Each cloud of rows lies close to a flat space through zero, with a little noise off it, and is much wider in some directions of that space than in others. After each cloud: how many dimensions does that space have?
In the rows, zero is written as 128.

[[104 147 136 134  81 128 155 126 172 121 119 155 146 133 102 159]
 [113 166 127 105  77 125 165 105 162 141 145 176 172 143 126 132]
 [103 153 137 130  78 123 152 131 169 118 113 157 153 141 104 156]
 [129 101 126 152 148 132 123 126 124 130 131 112 103 107 112 138]
 [115 169 140 111 100 128 106 127 149 129 124 136 150 138 116 112]
 [126  63 136 193 180 131  95 168 107 104  97  60  53  93  99 161]
 [142 132 112 107 139 136 146  88 127 157 167 161 143 117 144 107]
 [134 117 124 135 143 134 117 121 126 137 137 122 114 114 122 123]
 [116 105 138 169 131 129 119 148 132 111 105 101  94 112 101 157]
 [134 133 132 118 136 126 111 138 112 124 124 118 130 137 140 118]
 [130 160 127 102 114 135 120 103 144 152 148 154 152 128 125 101]
 [143 143 119  91 133 114 133 136  98 121 132 129 156 156 173 103]
 [164  84  96 121 196 137 144  95  82 158 167 122 102 102 166 105]
 [117 113 146 154 130 121 108 170 123  95  93  92 107 133 118 149]
 [144  85 117 145 172 121 141 138  93 117 130 102 100 120 154 142]
 [ 96 203 144  95  35 121 155 123 182 124 119 185 195 165 114 134]
 [140 101 126 141 164 133 102 134 102 124 126  95  98 112 125 119]
 [ 92 206 153 102  35 120 130 141 187 113 105 170 189 168 100 137]
 [127 121 113 140 121 142 154  91 152 152 154 155 122 103 105 142]
 [125  81 136 180 162 134 100 150 119 112 106  80  71  99 101 151]]
 => 4

[[134 157 118 113 129 123 137 150 133 101  80 142 132 151 131 125]
 [128 118 145 120 143 139 142 144  99 121 170 127 132 107 103 114]
 [ 60 116 142 139 128 137 118 130 167 138  94 134 105 149 115 146]
 [116 111  89 140 121 100 118 114  94 130 109 115 132 120 152 133]
 [ 83 135 123 105 129 151 132 120 144 179 113 146 116 149 110 117]
 [115 111 148 152 110 122 144 149 152 129 118  95 115 115 162 146]
 [107 145 136 153 106 126 133 130 139 140 136 170 152 151  95 131]
 [124 124 167 110 135 146 100 142 132 132 171 123 159 123  91 124]
 [151 148 122 129  69 118 118 107 128 123 106 152 120 137 125 136]
 [128 121 130 142 128 131 164 137 145 121 123 111 113 121 155 135]
 [134 140 112 125 131 116 143 129 145 153 147 148 151 148 136 111]
 [149 113 118 142 143  98 123 139 107 103 114 121  92 136 157 105]
 [149 108  94 107 121 129 154 120  81 123 163  90 167 100 151 127]
 [129 124 132 104  82 129 124 137 131 124 112 137 118 144 147 144]
 [137 145  94 134 133  90 127 112 135 117 112 157 104 121 135 128]
 [117 144 139 137 164 161 131 117 141 136 131 161 136 140  89 133]
 [118 134 140  95  54 136 133 140 140 129 130 117 154 143 114 126]
 [137 105 155 144 149 130 114 116 131 116 173 128 103 115 113 121]
 [126 109  92 152 166 109 149 125 148  93 101 109 115 154 173 120]
 [140 138  91 110 123 132 152 105  81 145  89 113  92 103 140 109]]
 => 13

[[126 125 119 127 105 139 143 122 125 131 127 114 132 131 148 129]
 [129 117 139 107 137 109 122 149 118 139 101 135 123 147 126 136]
 [131 114 131 131 129 122 104 153 126 130 124 140 112 157 142 113]
 [124 105 124 134 155  93 112 169 104 152  90 161 104 157 139 138]
 [ 91 134  86 111  99 167 113 115 147 146  99 122 129 165 124  50]
 [122 139 138 111 144 118 116 135 125 133 116 138 128 137 108 121]
 [163  53 106  99  96  82  88 102 173 141  75 135 139 133 116  91]
 [108 108 150 124 153 121 114 141 133 103 168 152 117 135 132 137]
 [122 125 126 150 118 123 134 101 124 136 168 133 142 103 121 125]
 [118 103 129 106 134 107 104 156 124 145  97 147 111 172 134 107]
 [134  90 138 136 134  82 112 137 112 149 135 156 127 131 127 135]
 [133 105 133 127 144 106 111 153 129 129 113 148 111 146 138 131]
 [118 123 140 146 125 114 141 105 111 137 180 137 145  99 123 143]
 [140  95 125 123 132 106 108 125 149 119 118 139 125 126 123 125]
 [141 168 158 130 156 119 134 166  89 140 123 131 122 135 121 158]
 [107 130 136 136 132 122 157 131  97 141 151 135 132 118 139 156]
 [110 163 121 125 126 160 149 123 123 125 124 114 130 123 121 126]
 [122  95 101 122 121 126  94 128 161 128 100 144 115 156 132  77]
 [ 81 151 137 114 120 167 151 103 130 107 188 117 145 115 122 118]
 [ 94 151 130 154 136 144 155 130  96 138 167 134 129 121 140 141]]
 => 8

[[104 124 110 147 125 184 136 128 150 127 136 135 130 159 113 138]
 [147 119 160 131 160 107 111 144  71 137 137  69  58 140 152 140]
 [105 149 135 141 110 126 169 140 122 126 124  97  75 111 166  97]
 [121  92 150 124 127 137 130 131 136 129 122 120 116 124 106 114]
 [146 132 132 124 135 100 130 135 104 137 115 126 116 112 143 105]
 [103  91 169 115 105  88 120 117 117 150 109 114 147 120 105  93]
 [146 121 128 148 146 152 124 123 142 143 130 102 108 103 135 141]
 [135 103 145 126 108  80 135 118 106 145 103 147 130 104 121  82]
 [130 159 125 147  90 154 138 116 140 115 136 144 132 123 157 105]
 [139 101  94 160 132 120 105  87 169 125 136 120 138 119 123 167]
 [143 116 139 146 142 130 126 111 157 117 126  80  86  73 157 133]
 [107 101 122 109 130  78 103 123 130  97 130 115 139 156 100 113]
 [131 146  97 131 146 209 133 140 170 127 130 149 154 162 131 175]
 [146 152 106 113 130 123 123 143 138 125 145 145 159 137 122 160]
 [115 145 141 103 156 106 116 126  78 118 128 147 136 133 119 141]
 [116 132 152 117  80  87 148 106 114 141 100 179 170  90 126  65]
 [106 141 129 110 150 103 111 135 125 118 138  94 137 125 117 130]
 [154  99 109 122 150 101 114 126 128 139 124 158 155 110  82 131]
 [106 116 152  98 125 105 126 131 119 116 125 130 140 133 108 132]
 [116 150  73 138 168 149 140 124 151 118 133 146 140 110 112 153]]
 => 12

[[146 184 167 105 109 183 136 147  77 101 112  82 178 165 105 158]
 [122 117 126 132 131 120 131 118 136 136 131 130 117 121 134 120]
 [115 100 128 133 120 122 115 104 172 134 129 139  95 117 151 101]
 [118 100 108 135 121 110 109 122 172 130 126 152 102 112 146 113]
 [127 153 161 112 110 172 126 126 121 104 120 103 145 153 126 124]
 [120 126 151 108  82 172  92 111 185  83 107 128 115 145 153 108]
 [132 130 113 124 117 127 109 145 147 106 113 140 137 130 130 145]
 [100  49  95 161 160  52 134  86 181 184 157 170  45  78 159  67]
 [136 133 111 121 113 143 101 143 151  98 114 146 140 130 133 140]
 [139 148 122 128 138 128 133 151  95 129 128 124 154 135 107 157]
 [118 102 117 132 116 118 110 116 175 121 121 150 105 117 150 108]
 [123 125 137 133 133 131 141 113 123 141 135 118 117 127 129 116]
 [129 116 110 130 131 116 114 133 145 125 126 150 121 116 131 131]
 [124 125 132 137 139 117 146 118 112 147 143 119 122 121 122 123]
 [143 173 159 106 113 172 139 145  82 107 120  93 173 156 108 154]
 [121 132 153 139 150 125 172 111  78 169 148  92 122 131 116 112]
 [138 154 132 126 136 136 147 144  87 132 128 114 157 132 111 148]
 [121 106 126 137 137 112 138 108 134 148 140 131 102 119 140 107]
 [126 118 113 144 153  96 143 131 116 158 141 140 119 112 123 128]
 [133 146 138 118 119 150 126 136 116 114 121 117 146 142 125 132]]
 => 3

[[128 131 114 131 135 135  88 150 134 142 114 154 130 149 147 132]
 [174 100 127  84  89 105 106 136 133 131 115 130 155 138 129 121]
 [101 147 131 159 153 143 154 108 127 109 139 136 111 124 122 135]
 [ 86 154 119 178 168 164 138 127 135 136 131 154 109 134 153 137]
 [152 120 117  95 110 132  72 164 129 151 114 152 149 164 157 132]
 [193  94 119  62  70  98  87 155 143 138 103 131 166 139 131 121]
 [125 130 125 129 133 130 121 132 126 143 123 132 135 137 139 141]
 [183 106 124  68  76  93 121 129 135 111 131 113 150 122 113 113]
 [196  92 148  69  70  84 146 114 132 100 132  84 162  99  91 109]
 [117 130 125 133 136 138 120 128 131 138 129 136 128 140 136 128]
 [143 118 146 114 116 101 164  95 123  95 148  77 133  96  93 110]
 [124 125 120 117 130 135 108 137 126 138 114 134 138 139 135 137]
 [151 105 139 104 107 107 155 114 129 112 133  98 127 102 103 112]
 [ 73 167 128 192 186 163 139 111 125 133 144 142 101 134 136 139]
 [ 87 149 128 178 157 145 152 112 122 116 138 120 107 121 128 130]
 [224  73 128  26  42  78  93 153 139 123 103 112 184 123 116 115]
 [ 96 151 102 167 159 174  81 162 137 162 116 172 116 165 173 141]
 [163 108 130  86  97 101 115 134 132 125 119 126 151 122 125 118]
 [129 130 128 136 119 122 140 118 128 123 137 113 132 119 116 118]
 [ 81 151 134 187 172 153 179  96 118 116 154 116  90 105 110 136]]
 => 2

[[ 64 181 139  96 164 130 107 174 120 135 120 108 107  95 196 118]
 [115 178 110 157  73 149 159 111 126 157 124 112 128 135  81 150]
 [ 72 214 149 102 116 135 111 185 109 139 149 128  93  70 206 133]
 [ 99 181 114 119 134 139 136 150 117 153 111  92 101 112 124 132]
 [131  94 129 121 147 138 118 120 110 133 118 119 107 129 127 119]
 [190  48  97  79 221  88 116 144 122  95  76  85 111 160 110  97]
 [100 169 133 138  89 156 131 126 105 157 136 122 109 105 129 143]
 [155 100 117 101 166 112 121 141 121 118 107 111 113 131 120 118]
 [ 70 167  84  91 237 130 124 167 128 161  42  26  90 145 124 106]
 [162 133 111 123 110 125 136 126 104 139 117 116 106 122  94 135]
 [157  75 119 118 156 132 123 116 109 128 106 110 112 144 104 120]
 [ 63 192 145 119 130 143 116 161 120 141 137 124 112  92 185 125]
 [111 114 111 124 182 120 132 129 151 122  96 100 138 158 121 114]
 [ 36 240 173 142  62 151 123 161 140 139 185 178 144  66 222 141]
 [ 80 186 162 174  23 179 135  91 114 165 187 177 131  89 147 157]
 [219  37 109  97 171  94 121 131 114  94 109 123 112 145  99 112]
 [113 173 108 100 158 121 130 166 118 141  97  85 100 117 130 128]
 [ 64 242 153 126  75 139 131 173 124 141 165 146 120  73 185 147]
 [207  51 107  80 196  94 109 144 103 103  89  94  94 143 107 110]
 [118 121 171 145  79 120 113 126 151  97 194 205 167 104 184 133]]
 => 5

[[133  77 116 154 119 108 140 114 142 121 102 151 112 123 113 146]
 [144 135  80 147 173  76 155 106 185 138 129 182 141 153 110 122]
 [125 117 114 122 133 135 134 135 157 123  99 119 127 118 121 113]
 [140 130 106 162 152  93 144 107 143 129 156 185 130 145 128 148]
 [ 98  90 138 129  73 177  70 166 127 108  99  60 139  89 135 121]
 [139 107  85 154 127 128 120 128 166 113 135 155 135 130 137 140]
 [120 113 111 182 141 122 119 129 142 111 162 174 136 126 146 151]
 [123 130 119 121 151 123 175 138 176 103  78 111 127 118  92  91]
 [166 120 108 149 122 127 143 106 115 118 177 181 110 151 152 167]
 [124 133 112 158 155 100 134 116 143 129 148 176 138 139 129 140]
 [138  59  95 129  60 235  96 180 168  55  87  64 114  81 157 122]
 [160 188 126 101 163 121 153 106 104 147 187 165 124 166 158 134]
 [110  60 115 147 100 123 128 148 184  99  42  81 131  91  75 111]
 [138 143 115 131 144 155 123 126 111 129 170 162 117 141 176 146]
 [105 186 166  96 165 141 107 128  69 177 166 139 128 142 176 127]
 [138  99 132 166 114 145 140 120  94 105 161 170  94 126 155 174]
 [150 103 135  85  84 170 112 133  94 135 110  90 100 116 149 136]
 [ 89  68 121 209  91 118  91 155 171  76 114 109 167  94  90 133]
 [138 151  92 181 193  81 156 100 147 128 195 237 136 163 148 155]
 [161 110 112 157 133 111 198 114 159  72 123 156 113 139  87 132]]
 => 7
